The rows of a group lie close to one hidden flat surface of 11 dimensions, which may be shifted away from zero. Surfaces can cross.
(in the rows, 128 means zero)
Known rows, each followed by its group:
[120 175 125  99  89 103 160 163 127 125 101 135  86 138  72 134 119 173] => Z146
[ 84 151 111 115 123 122 156 101 206  98 111  63 112  68 111 136 158  92] => Z558
[130 154 159 125 185 125 154  99 141  94 108 120 140 132 177 122 142 122] => Z420
[162  69 132  83  90 136 165 116 167 122 139 124 165  88 112  55 141 149] => Z185
[158 142 161 132 118 105 117 144 111 109 151 154 117 112 176 142 138 125] => Z185
[166 125 129 125  98 108 137 144 146  97 154 146 122  49 157  98 131 105] => Z185
[130  83 138 107  56 100 104 114 130 131  90 122 135 116  86 131  97  83] => Z558
[127 123 118 142 151 115 146 104 110 192 161 181 159 137 108 143 160 154] => Z558
[144 146 106 106 114 116 164 138 123 182 166 209 129 149 104 150 117 156] => Z146
[126 164 142 120 126 119 147 143 148 100 148 152 101 127 160 169 131 125] => Z612
[173 122 149  99 138 136  90  96 139  98  96  77 118  67 181 130  77 107] => Z612
[157 132 202 114 142 124  92 113 121  85 122 155 119 136 118 217 103 102] => Z558
[104  95 172 151 141 105 112 132 150 130  66 169 125 156  78 113 135 132] => Z146
[121 113 156 131 127 102 141  98 117 144 122 146 172 136 137 124 159 124] => Z146
[105 120 170 182 188 101  97  88 168 131 121 124  92 126 133 156 193 107] => Z420
[149 171 109  94 155 154 143 130 107 137 147 128 159 157 128 119 113 104] => Z185
[108  86 113 190 181 131 129  92 143 116 139 160 161 112 118 125 151  60] => Z420
[ 99 110 120 111 104  89 161  67 179 154  78  73 129  74 144  89 153 151] => Z558
[191 156 160 130 183 123 122 111  79 153 165 150 140 141 148 115 166 157] => Z420
[125 114  97 116 129 123 183  99 103 119  97 113 127 202  77  78 123 121] => Z558
[ 81 122 100 137 185 185 164 123 183 112 141 106 188 110  99  92 163 117] => Z185
[121 141  72 159 110 131 104 161 138 152 174 114 102 111 114 104 161  80] => Z612
[ 78  65 153 108  65 126 111 123 163 128  75 102 168 138 114 113 118 103] => Z558
[161 119 104 108 152 179 152 126 166 107 186 135 152  56 188 128 107 140] => Z420
[131 130 141 116 133 135 139 140 158 114 117 116 138  98 112  87 146 146] => Z612
[127 103 185 148 168 121 106  91 146  74  93 102 115 143 187 139 134  97] => Z612
[144 130 148 122 115 115  96 135 148 129 134 134 106 112 142 140 130  99] => Z612
[162 114 113 127 144 153 148 124 100 125 190 146 148 141 155 130 132 142] => Z420
[115  76 136 162 153 115 144  99 166 103 114 145 132 158  58  76 176  67] => Z420
[108 116 103 156 152 167 134 159 131 123 151 107 145 150 108  68 172 135] => Z612
[124 117 148 100 125  91 144  85 133 158  51 121 147 152  78  86 125 129] => Z612
[111 236 135  95 125  97 160 167 137 155 102 175 146 101 119 146 126 132] => Z146
[134 149 132 173 157 110 103 124 109  86 108 131 129  64 165 138 113  72] => Z185
[109 186  98 131 122  97 155 128 140  80  90 109 114  92 119 121 116  48] => Z558
[129 150  76 161 156 112 162 102 111 153 169 153 139 103 137 124 154 105] => Z558
[ 99 169 110 137 140 136 140 153 184 121 163  90  70 122  99 131 193 141] => Z420
[104  79 179 110  65 116 129 134 138 156 151 116 143 161 214 131 169 206] => Z185
[125 187 134  65  80 123 150 140 133 131 124  38 142  76  99 104 166 173] => Z146
[155 144  73 128 147 121 166 106  64 145 117 152 179 119  88  82  97  95] => Z558
[178 122 159 111 118 130 109 145 114 101 123 140 118 115 126 116 103 135] => Z612
[172 106 117 112 133 146 123 104 153 105 144  98 121  56 156 112 110 123] => Z420
[173 134 159 115  73  76 100 131 112 121 134 148  67 110 135 178 110 121] => Z146
[157 158 139 103 155 125 131 112 154  98  81  96 135  41 123  89 110 119] => Z612
[134 156 134 141 130 130 137 164 146 101 185 164  97 129 152 168 151 114] => Z612
[159 133 109 122 131 147 142 161 127 145 195 178 121 148  57 122 155 133] => Z185
[ 86  82 154 116  90 124 163 117 156 118 122 118 119 181 146 146 146 179] => Z146
[105  74 130 110  36 110 107 139 153 188 138 105 106 135 145 126 145 180] => Z185
[ 80 117 123 120  58 117 157 177 166 140 126 149 170  82 141  98 143 158] => Z146
[122 156  79 119 127 125 125 117 157 136  97  91  85  62  65 134 100 121] => Z420
[109 113 143  91 126 135 158 123 190 165 145 133 116 184  77 115 184 170] => Z185
[159  78 124 110 121 133 135  86 120 142 119 125 170  98 136 103  98 133] => Z146
[106 131 166 120 105 125 119 139 164 113 144  95 128 110 158 143 174 136] => Z146
[103 149 141  97  86 125 111 181 151 168  99 126 134 132 111  96 132 164] => Z612
[196  66 122 105  95 116 115  86 171 127 168 105  44 113 108 120 138 116] => Z185
[126 133 132 129 105  94 127 113 127 149 114 151 152  76 142 139 124 113] => Z558
[110 145 165 171 101  59 119 150  97 103  82 144 118 117  70 108 172 109] => Z146
[133  81 110 134 107 170  99 161 120 109 130 106 140 140 145  83 101 118] => Z558
[154 154 128 104 165 151 173 149 168 126 185 196 105 164  94 143 149 150] => Z420
[146 125 127 142  84 108 106 154 111 142 155 110 146  67 140  76 168 122] => Z420
[106 159 105 127 116 104 143 129 129 138 127 156 119 181 153 149 118  54] => Z185
[ 69 103 148 138  90 105 104 137 192 147  92 121 108 118 109 144 147 121] => Z185
[137 163 116 113 146 132 135 119 112 166 132 110 131 111 121 129 132 174] => Z420
[113 137 145 140  99 131 131 177 129 118 197 178 148 143 167 165 163 111] => Z146
[ 80 117 126 117 128 172 140 134 198  64 139  67 121 131 115 146 149  95] => Z558
[105 119 159 167 122 122  51 185 142 152 109 110  96 164 101  77 182 116] => Z612

New rows. What belongs after each?
[147 167 157 126 144 119  86 137 136  88  78  86 137  38 123 103 122  87] => Z146
[117 116 100 117 148 170 151 148 153 118 102 124 129 126  64  88 100 167] => Z146
[104 158 177 138 150 116  99 138 160  96  81 105 155  68 146 112 153  94] => Z146
[112 126 148 139  98 120 120 161 129  77 106 108 124 109 187 111 119 121] => Z612
[ 87 169 138 149 108 108 113 173 154 106 127 125  96 128 193 157 142  99] => Z612
[123 116 131  94 119 152 121 114 159 130 123  95 155 103 194 137  98 126] => Z612
[131  45 152 111  51 118 121 122 116 125 126 118 114 186 157 128 113 157] => Z612
[145 125 153 104  64  93  95 131 136 168 162 108  54 156 200 169 145 160] => Z185
[156  71 143 119 117 151 120 112 166 117 187 119 101 129 142 145 150 140] => Z612
[149  80 152 100 143 182 100 112 170 111 167  97 115 163  99 151 137 119] => Z185
[124  98 123 180  99  65 139 117 137 125 144 171  77 125 152 133 161 103] => Z185
[201 149 188  90 110  77 137 111 133 117 147 141  74 125 199 124 152 153] => Z185
[102 121 143 139 117 111 141 159 145 161 138 213 153 147 116 134 143 137] => Z146
[ 98 151 122 118 149 117 181  96  97 102  59 108 177 168 132  99 108 111] => Z420
[ 80 136 170 174 173  81 134 108 152 110  42 161 145 116 131 115 144 101] => Z146
[107  98 142 153 143 105 127  85 147 121 116 129 152 143 157 118 155  57] => Z612
[132 122 141 114  62 144 103 209 136 122 164 148 154  94 110 110 135 126] => Z146
[145  51 125 163 108 126 114 121 106 129 168 147 136 179 107  92 161  88] => Z612
[134 159 107 147 168 131 150 126 141  76 135 171 120 109 132 157  96  57] => Z420
[ 93 126 156 142 135 121 113 129 208 110 130 118  87 112 139 156 172 112] => Z185
[154 175 147  94 133 107 140  84 113 126 133  86 140  96 168 154 141 121] => Z146
[127  95 135  88  71 116 169  97 117 124 134 152 209  96 103 154 111 110] => Z558
[ 94 163 146  89 125 117 184 117 117 113  69 113 140 191 105 131 119 167] => Z146
[117 136 140 177 194 107 109  71 109 126  97 102 126 123 137 141 150  95] => Z420
[158 117 181 124 115 120 101 147 131  94 125 161 133 109 113 144 120 104] => Z185
[157 148  99 136  63 119 109 185  98 123 195 107  98  87 134 106 156 123] => Z420
[ 86 107 146 138  90  89 165 125 120 163 130 158 155 183 188 114 169 164] => Z185
[124  89 167 131 166 132 148  89 180 124 163 136  88 208 116 145 199 154] => Z185
[103 117 124 148 131 129 151 134 121 117 121 145 188 110 147  98 138 117] => Z185
[121 125 157 127 128 147 112 160 157  97 124 106 115 106 214 114 126 169] => Z558
[118  97 160 154  67  54 145 114 125  80 115 164 102 143 175 156 134  72] => Z612
[161 173 142  87  72  76 131 152  86 142  83 168 120 116  85 130  81 128] => Z146
[137 149 120  93  79 108 110 148  88 177  99 152 135 172 123 136  76 118] => Z612
[128 140  95 181 132 103 137 156 145  98 144 162  39  86  93 147 131 137] => Z146
[154 157 142  98  69 111 102 186 127 184 168 182 166  76  94 117 152 127] => Z146
[150  72  85 141 112 135 126 111 109 169 170 130 114 152  93 103 138 135] => Z558
[163 121 107  90  94 116 141 118 123 145 104 116 106  93  76 105  92 171] => Z146
[142 113 114 119 145 139 140  95 142 134 149 109 109 146 115 133 138 128] => Z612
[179 134 144 115 142 121  90 110  98 132 106 139 109 128  60 149  92 102] => Z558
[129 150 165  93 113 109 109 131 186 153 116 151 134  92 143 149 132 108] => Z612
[164 109 137 172 163 120 103  95  93 137 164  95  81 104 169 135 170 195] => Z185
[164 133 137  85  76 110 121 138 137  91  73  79  86  84 129  91  81 136] => Z558
[125 136  95 108  86 120 131 126 146 128 150 117 113 140 192 142 107  58] => Z185
[133  79  84 138 115 139 121  80 126 111 118  43  96 107  91 111 118 110] => Z420
[112  47 105 149 136 146 146  55 130 115 144  92 181 124 164 121 134  93] => Z558
[119  90 104 126  81 126 131 116 129 138 135  98 152 102 192 102 117 123] => Z185
[174 117 159 110 113 115 127 134 125  99 112 160 154  85 102  96 111 108] => Z185
[162 144 133 153 155 116  96 117 140 122 161 124  57 109 115 165 153 111] => Z420
[118 158 123 161 162 144 127 163 148  99 172 132 104 127 140 130 170 109] => Z612
[137  84 125 144  70 110 131 147 114  89 123 125  66 135  87 125 112 151] => Z146
[139  91 125 122  80 122 158 151 132 116 162 178 167 118 129  96 135 109] => Z185
[141 131 160 111 112 118 103 123 151 108 129 132 121 100 204 172 101  90] => Z612
[ 87 148 158 130 128 149  76 185 174 145 109 139 161  85 137 136 132 128] => Z558
[149 117 159 129  95 126 120 178 149 115 185 198 152 106 142 131 148 101] => Z612
[137 127 115  97 129 136 111  93 145 155 128  80  94 170 141 146 118 111] => Z185
[115 115 177 142 142  82 144  93 136 106  74 156 140 150 139 122 139 101] => Z185
[ 78 112  98 145  93 142 155 184 172 100 115 122 122  77  99  84 133 165] => Z146
[ 96 111 131 148 114 135 140 143 170  99 167 112 135 106 180 118 177 115] => Z420
[103 150 109  94 108 141 166 155 208 114 129  81  98  99  87  81 168 150] => Z420
[141 152  93  92  63 131 159 154 126  75 135  92  92  76 174 145  67 148] => Z146
[116 168 103 160 106  87 118 148 147 126 156 142  82 101 139 148 156  57] => Z612
[168 176 162 138 137 114  92 172 105  70 105 124  59 113 132 134 104 132] => Z612
[108 132 151 133 121 169  75 210 160 117 127 123 125 115 170 107 118 152] => Z558
[144 129 149 157 155 119 107 135  61 104 101 179 189 170 144 101 102  47] => Z612
[140  96 173 122 124 106 121  91 135 106 102  80 127 131 164  88 164 134] => Z420
[135 118 106 106  86 117 123 132 131 166 125 124 130 126  99 103 124 121] => Z612
